The rows come from 5 hidden closed curves, with some noise, and rows from the same curve form a group. Each curve winds through 6 dimensions. The rows are also pushed far along 4 directions, which tell nothing about the answers.
In the rows, zero is written as 128.
Some rows, each with its group after it:
[131 115 141 120 149 102 130 139 170 139 146 135 114 119 154  84 124 129
 161 149 151  98] | (1)
[109 136 137 147  99 106 128 139 131 128 126 124 133 117 128 147 137 126
 125 116 125 134] | (1)
[151 120 126 138 169 113 172 150  93 121 137 127 118 157 110 123 129 152
  99 169 143 151] | (0)
[117 104  93 134 142 160 180 116 123 143 132 147 133 144 136 136 112 137
 137 154 128 152] | (2)
[157 128 124 132 160  59 139 160 117  97  76 140 109 106 123 148 158 129
 144 127 157 100] | (4)
[143  81  95 114 177 145 189 138 107 138 119 131 127  99 142 138 123 129
 145 127 121 135] | (4)
[136 124 100 148  85 124 110 136  96 142  98 105 153 143 123 136 149 111
 100 104 114 178] | (2)
[129  99  83 128  70 143  51  80 102 153  68  85 186  62 140 163 183  51
 115  33  44 153] | (0)
[ 92 114 109 126  26 199 105  97 128 182 137  74 173 138 155 105 107  97
  97  90  56 192] | (4)
[150 133 116 123 142 100 164 145 104 135 110 119 124 144 142 160 160 142
 124 109 141 138] | (0)
[150 116 127 122 181  98 145 129  70 122  93 142 140 150 143 179 148 136
 155 136 145 101] | (2)
[153 113  93 116 142 101 130  86  58 130  54 109 176 116 142 200 180 100
 120  94  81 127] | (3)
[139 162 159 162 115  59  79 171 151  98 124 148 104 149  98 110 157 135
 129 152 187 117] | (2)
[152 167 116 138  94  91  99 106 112 109  97  97 146 114 105 175 194 110
  78  74  99 145] | (4)
[153 148 145 131 121 103 119 137  97 101 121  91 124 124 107 152 153 129
  87 110 111 131] | (1)
[148 105  96 115 142 157 184 118 109 155 136 110 143 159 155 129 122 143
 134 133 120 155] | (1)
[122 105 102 122 183 150 181 136 130 151 149 142 153 117 134 131  84 147
 153 119 144 129] | (3)
[114 129 112 119 134 107 139 132 157 147 103 153 123 112 148 118 127 126
 146 116 141 119] | (0)
[130 102 105 120 119 130 117 124 152 145 111 118 130  84 141 103 142 101
 132 100 107 133] | (4)
[115 148 156 127 105 111  55 128 179 136 137 141 127 137 134  88 121 117
 161 123 157  93] | (2)
[133 128 128 126 121 123 116 135 160 143 139 119 115 131 128  73 134 124
 112 136 132 143] | (3)
[125 157 120 117  74 140  86  96 137 139 107 110 144 134 141 144 152 112
 121  79 105 135] | (1)
[176 109 109 142 185 103 180 117  17  86  93 115 150 134 109 238 174 137
 111 138 109 132] | (3)
[145 132 143 144 152 114 120 122 127  97 147 136 121 129 107 136 143 133
 134 160 145 110] | (3)
[137 105 142 114 180 135 146 149 174 116 166 140 106 102 128  77  90 137
 168 160 158  89] | (0)
[107  76  90 110 118 175 156 106 136 189 136 107 156  95 169  99 118 103
 133 106  77 158] | (1)
[172 132 123 107 174  74 167 120  32 114  66  98 142 143 145 211 181 136
 110 109 108 113] | (0)
[131 148 122 138 141  89 131 133 100 100  77 154 127 118 116 199 158 131
 135 108 139 108] | (4)
[104 115 136 135 113 174  99 147 205 148 186 156  91 127 134  54 105 129
 161 141 163 130] | (0)
[112 119 125 120 105 167 162 132 116 148 139 118 135 157 155 125  91 141
 134 132 120 149] | (4)
[122 155 133 142  58 114  80 117 105 133 101 105 120 160 111 111 173 109
  56 127  91 176] | (0)
[127 137 125 140 141 130 149 130 117 117 136 154 105 141 122 169 149 147
 135 128 150 129] | (2)
[133 128 109 134 157 131 176 123 119 129 133 149 134 157 123 135 111 152
 129 163 147 144] | (3)
[103 113 120 129 112 174  94 114 182 155 164 139 143 103 142 103 107 112
 167 101 131 121] | (0)
[151 156 131 151 117  97 129 125  87 104 122 119 110 153 109 189 204 139
  88 122 128 150] | (3)
[151 126 119 129 183  89 187 140  88 105 102 129 151 117 121 183 121 146
 138 132 142 111] | (0)
[111  69  95 105 219 196 202 126 148 165 170 179 118 117 137  78  56 144
 164 174 150 125] | (1)
[128 134 119 154  92 158 161 131  88 126 151  93 160 163 100 138 104 143
  73 141 104 197] | (4)
[127 170 150 162  84 111 128 136 130 118 157 126 107 207 101 108 139 157
  80 187 149 171] | (2)
[132 105  89 109 128 148 129  90 125 165 103 126 134 114 158 141 173 103
 127  98  96 141] | (3)
[161 156 161 140 126  74 105 150 132  95 140 105 108 143 103 105 152 137
  99 150 148 122] | (0)
[153 163 121 147  86 143 123 103  82 122 144  76 163 187  96 146 144 141
  53 126 101 191] | (1)
[151 144 139 132 132  95 109 116  94 106 116 105 151 131 112 162 152 125
 106 117 114 119] | (1)
[135 159 139 142 100  88  78 123 157 104 122 118 125  89 105 139 170 108
 110  93 124 114] | (2)
[134 159 124 133  91 112  86  91 115 123 109  97 164 119 116 158 167 105
  87  87  89 142] | (4)
[136 125  91 128 140 142 147 108 119 131 116 128 138 100 115 159 151 119
 104  97 106 149] | (4)
[136 128 158 126 189 125 160 146 110 119 165 154 109 189 131 124  97 174
 158 192 182 100] | (2)
[124 103  81 135 125 153 153 124 118 140 107 135 136  95 134 169 151 115
 135  90 110 152] | (3)
[111 112 114 118 114 154 164 122  95 161 121 114 122 133 150 144 139 127
 101 111  90 162] | (1)
[128 168 153 154  84 114  74 108 148 118 165 111 133 149  99 122 163 125
  84 133 120 145] | (2)
[162 145 142 117 137  69  97 140 167 108 112 128 111 124 136 104 158 125
 155 127 164  87] | (1)
[149 157 135 144 132  74 154 133  72  96 102 107 152 146 101 183 146 145
  87 130 124 138] | (0)
[128 102 130 136 180 149 135 159 153 138 175 158 109 129 122  94 103 146
 165 150 179 116] | (2)
[157 126 146 128 196 117 183 153 105 121 170 130 101 172 117 115 126 170
 112 180 164 129] | (3)
[111 141 152 134  87 115  99 137 130 130 118 122 126 153 137 112 122 123
 127 138 128 130] | (4)
[156 156 163 135 103  57  50 130 129  76  79 126  97 116 120 144 197 100
 132 129 132  84] | (3)
[118 155 132 164  42 120  80 128 131 120 128  92 159 131  99 124 140 109
  79 109 100 174] | (4)
[143 174 168 154  79  72 116 149 107  91 130  93 122 157 113 171 165 143
  98 123 134 131] | (1)
[129 127 149 134 147 150 148 157 147 113 178 141  89 135 117 114 109 155
 145 152 162 118] | (3)
[139 152 151 152 138  65  72 153 161 100 125 167  89 119 109 134 182 124
 148 133 183  90] | (2)

New rows. What belongs after each?
[132 114  95 124 153 178 162 129 142 123 142 143 130 114 114 128  87 141
 143 123 138 138] | (1)
[123 103 116 131 143 155 180 151 114 135 136 141 103 138 135 125 113 144
 132 151 137 148] | (4)
[110 137 128 145  68 118 111 127 138 138 124 102 147 108 135 149 145 113
 116  94 101 146] | (1)
[149 137 112 115 148  81 113 120 153 106  85 138 134  67 134 165 163 109
 159  74 136  82] | (4)
[154 135 138 132 103  94  79 116 100  97  81 107 116 117 125 161 193 102
 118 113 101 112] | (3)
[119 115 125 128 142 130 104 111 121 134 123 136 147 115 124 124 126 110
 133 130 118 119] | (0)
[148 128 102 128 130 145 165 103  62 152 133  94 136 169 133 170 181 138
  69 116  92 184] | (3)
[145 112 103 108 158 101 148 102  69 142  76 111 166 120 145 173 156 113
 115 103  94 128] | (0)
[142 115 107 139 122 142 118 142  96 139 126 108 149 130 120 140 138 120
 113  96 122 162] | (2)
[141 115  95 114 143  90 126 121 141 129  65 142 119  65 145 153 174  97
 150  81 117 104] | (2)
[133 150 152 142 117 113  96 135 166 130 165 135  88 151 114  83 163 134
 107 150 153 136] | (2)
[103 104 114 139 125 176 110 142 190 160 183 156 120 120 127  62  93 124
 157 134 159 144] | (2)
[121 129 131 107 130 154 138 123 165 133 149 135 119 124 154 124 104 137
 170 118 141 103] | (1)
[128 106 104 126 158 151 149 116 149 137 143 159 109 101 139 145 150 127
 157 121 136 120] | (3)
[141 112 118 126 111 127  87 116 135 129 116  99 146  85 129 124 150  96
 130  92  99 123] | (0)
[143 124 103 149 109  99 114 132 105 135 102 104 151 119 114 135 169 105
  90 102 109 166] | (0)
[135 148 173 121 132 135 121 127 129 118 177 113 119 180 120  89 102 155
 113 177 140 120] | (3)
[ 97  88  85 106 109 171  99  92 174 187 110 141 152  98 173  80 115  85
 173 100 105 130] | (2)
[121 136 106 136  99 168 104 122 199 134 164 131 135 120 107  67  95 123
 127 125 141 154] | (1)
[127 127 134 138 114 149  92 121 138 130 156 118 140 126 123 123 132 119
 133 115 126 130] | (0)
[118 145 145 123 147 119 124 123 148 124 136 166 112 152 130 125 116 146
 151 152 164  99] | (1)
[174 131  92 130 164 134 181 124  58  99 104 114 155 153 109 202 132 150
 121 120 133 147] | (1)
[135 139 126 149  96 156 121 101 105 123 163  99 141 160 106 133 144 131
  81 147 101 174] | (3)
[123 118 126 144 130 110  78 157 181 132 130 154 121 100 123  85 127 113
 166 116 168 109] | (2)
[153 108  90 132 171  90 140 124  91 111  70 151 125  81 136 217 199 109
 155  86 128 104] | (3)
[151 109 127 118 174 119 185 138 112 132 145 124 124 156 149 129 123 155
 145 160 150 121] | (1)
[147 122 119 117 178  77 126 104 103 113  77 151 134 107 141 187 182 113
 158 121 128  81] | (2)
[155 101 120 124 181 119 154 143 126 122 144 124 133 107 126 128 122 134
 149 132 147 114] | (0)
[113 143 117 148  99 133 114 121 153 128 131 146 121 127 119 140 146 124
 130 121 135 143] | (2)
[ 82  83 104 105 129 201 125 102 172 175 155 126 154  55 149  93  81  94
 150  90  81 127] | (1)
[120 157 141 120 110  95 100 130 149 121  97 149 113 135 141 137 145 126
 150 115 148  98] | (3)
[140  71  90  95 206 149 200 134  86 151  90 151 139 123 171 157  96 137
 192 130 140 107] | (2)
[110 126 146 126 118 102  65 124 209 129 136 138 138  63 138  88 121  96
 175 104 133  74] | (1)
[160 173 153 136 106  53  84 134 118 116 104 106 108 161 118 125 203 126
  79 124 135 131] | (3)
[133 166 166 146 111 136 121 116 109 105 181 115 120 185 105 148 138 156
  93 163 135 139] | (3)
[120 184 164 138  82 123 119 138 127 124 157 116 110 194 118 128 128 162
  93 138 145 147] | (3)
[134 126 143 146 139  82 115 158 139  85 107 147 123  84 117 163 138 123
 172 120 156  83] | (4)
[111 159 132 129  78 127 130 126 143 143 129 118 118 161 126  95 126 134
  81 139 114 168] | (0)
[138 179 159 142 109  84  70 151 182  82 131 143  95 117  88 101 136 129
 124 126 170 101] | (1)
[ 84 132 104 120  60 144  72  99 181 170  91 138 137  94 150  90 135  84
 124  85  93 141] | (0)
[156 140 137 126 110 125 135 135 123 123 150  87 123 150 126 112 141 140
  95 131 123 150] | (1)
[118  98 108  94 168 177 183 110 141 177 166 128 139 141 162  92  86 142
 143 141 122 133] | (0)
[140  76  75 120 169 143 160 107 118 146 104 127 163  72 140 141 134 102
 144 107  99 135] | (2)
[115 131 132 117 125 208 196 119 117 146 197 108 134 176 137 133  71 171
 115 147 120 162] | (0)
[ 96  79 110 103 174 172 174 130 158 173 148 162 112  96 160  87  86 128
 159 142 126 119] | (1)
[149 100 111 125 180 115 152 161 103 118 108 137 137  97 127 155 115 130
 166 105 152 106] | (2)
[184 139 143 112 182  47 146 142  48  90  70 102 139 139 129 189 169 136
 118 125 131  92] | (2)
[167 102 128 118 227  78 161 151 104 109 113 156 105 119 131 143 152 142
 163 156 170  82] | (2)
[136 156 122 137  90 118 140 114  76 115  98  96 157 154 120 187 139 132
  94 106 101 155] | (2)
[133 112 119 121 132  93 109 117  78 130  62 122 155 118 141 159 152 100
 130 112 102 119] | (4)
[123 122 128 124 119 146 137 134 124 121 127 121 148 127 124 120  84 131
 136 133 125 132] | (3)
[ 84 107  83 124  68 188 120 111 213 184 143 141 137 102 158  68  99 104
 154  97 116 162] | (1)
[113  53  91 102 208 185 202 116 124 152 144 145 160  65 161 147  68 125
 196 116 113  99] | (1)
[141  94 114 123 216 110 186 161 155 109 125 187  99 104 128 109  93 149
 193 176 190  84] | (3)
[116 131 133 152 129 138 148 147 132 107 149 145 130 127 105 142  97 142
 141 145 149 131] | (4)
[152 151 122 120 123 129 133 122 116 109 119 121 135 146 128 167 133 141
 139 109 140 117] | (1)
[118 159 151 130  54 107  43 124 176 125 114 105 143 120 120  74 119  99
 117 114 117 125] | (3)
[132 125 109 116  98 122 101 114 155 132  98 113 151  81 155 154 144 101
 166  66 112 103] | (1)
[165 133 135 109 212  99 144 134 114 100 119 157 105 146 116 127 127 153
 145 161 172  84] | (1)
[117 150 127 144  29  80  33 129 167 134  71 112 120  93 130 109 196  72
 104  73 102 143] | (4)
[145 115 131 126 154 109 146 147 132 121 137 124 113 117 126 110 133 133
 133 144 141 122] | (4)
[ 92 122 144 114  96 138 108 116 168 167 143 122 115 116 160  87 132 112
 126 116 106 123] | (1)
[135 118 118 125 169 161 215 125  86 144 162 134 129 204 141 146 102 177
 128 181 148 155] | (1)
[124 147 158 152 132 100 118 161 171  97 163 146 117 133  95  86  90 146
 138 172 178 113] | (4)
[131 148 143 134 164 111 159 133  91  98 124 146 137 159 112 174 110 157
 134 153 152 108] | (4)
[136 112 131 111 125 121  73 117 142 126 103 119 129  76 146 130 154  90
 157  85 108  88] | (3)
[127 138 127 154 105  80  67 148 164 119 109 150 122 113 115 110 157 107
 145 117 161 121] | (2)
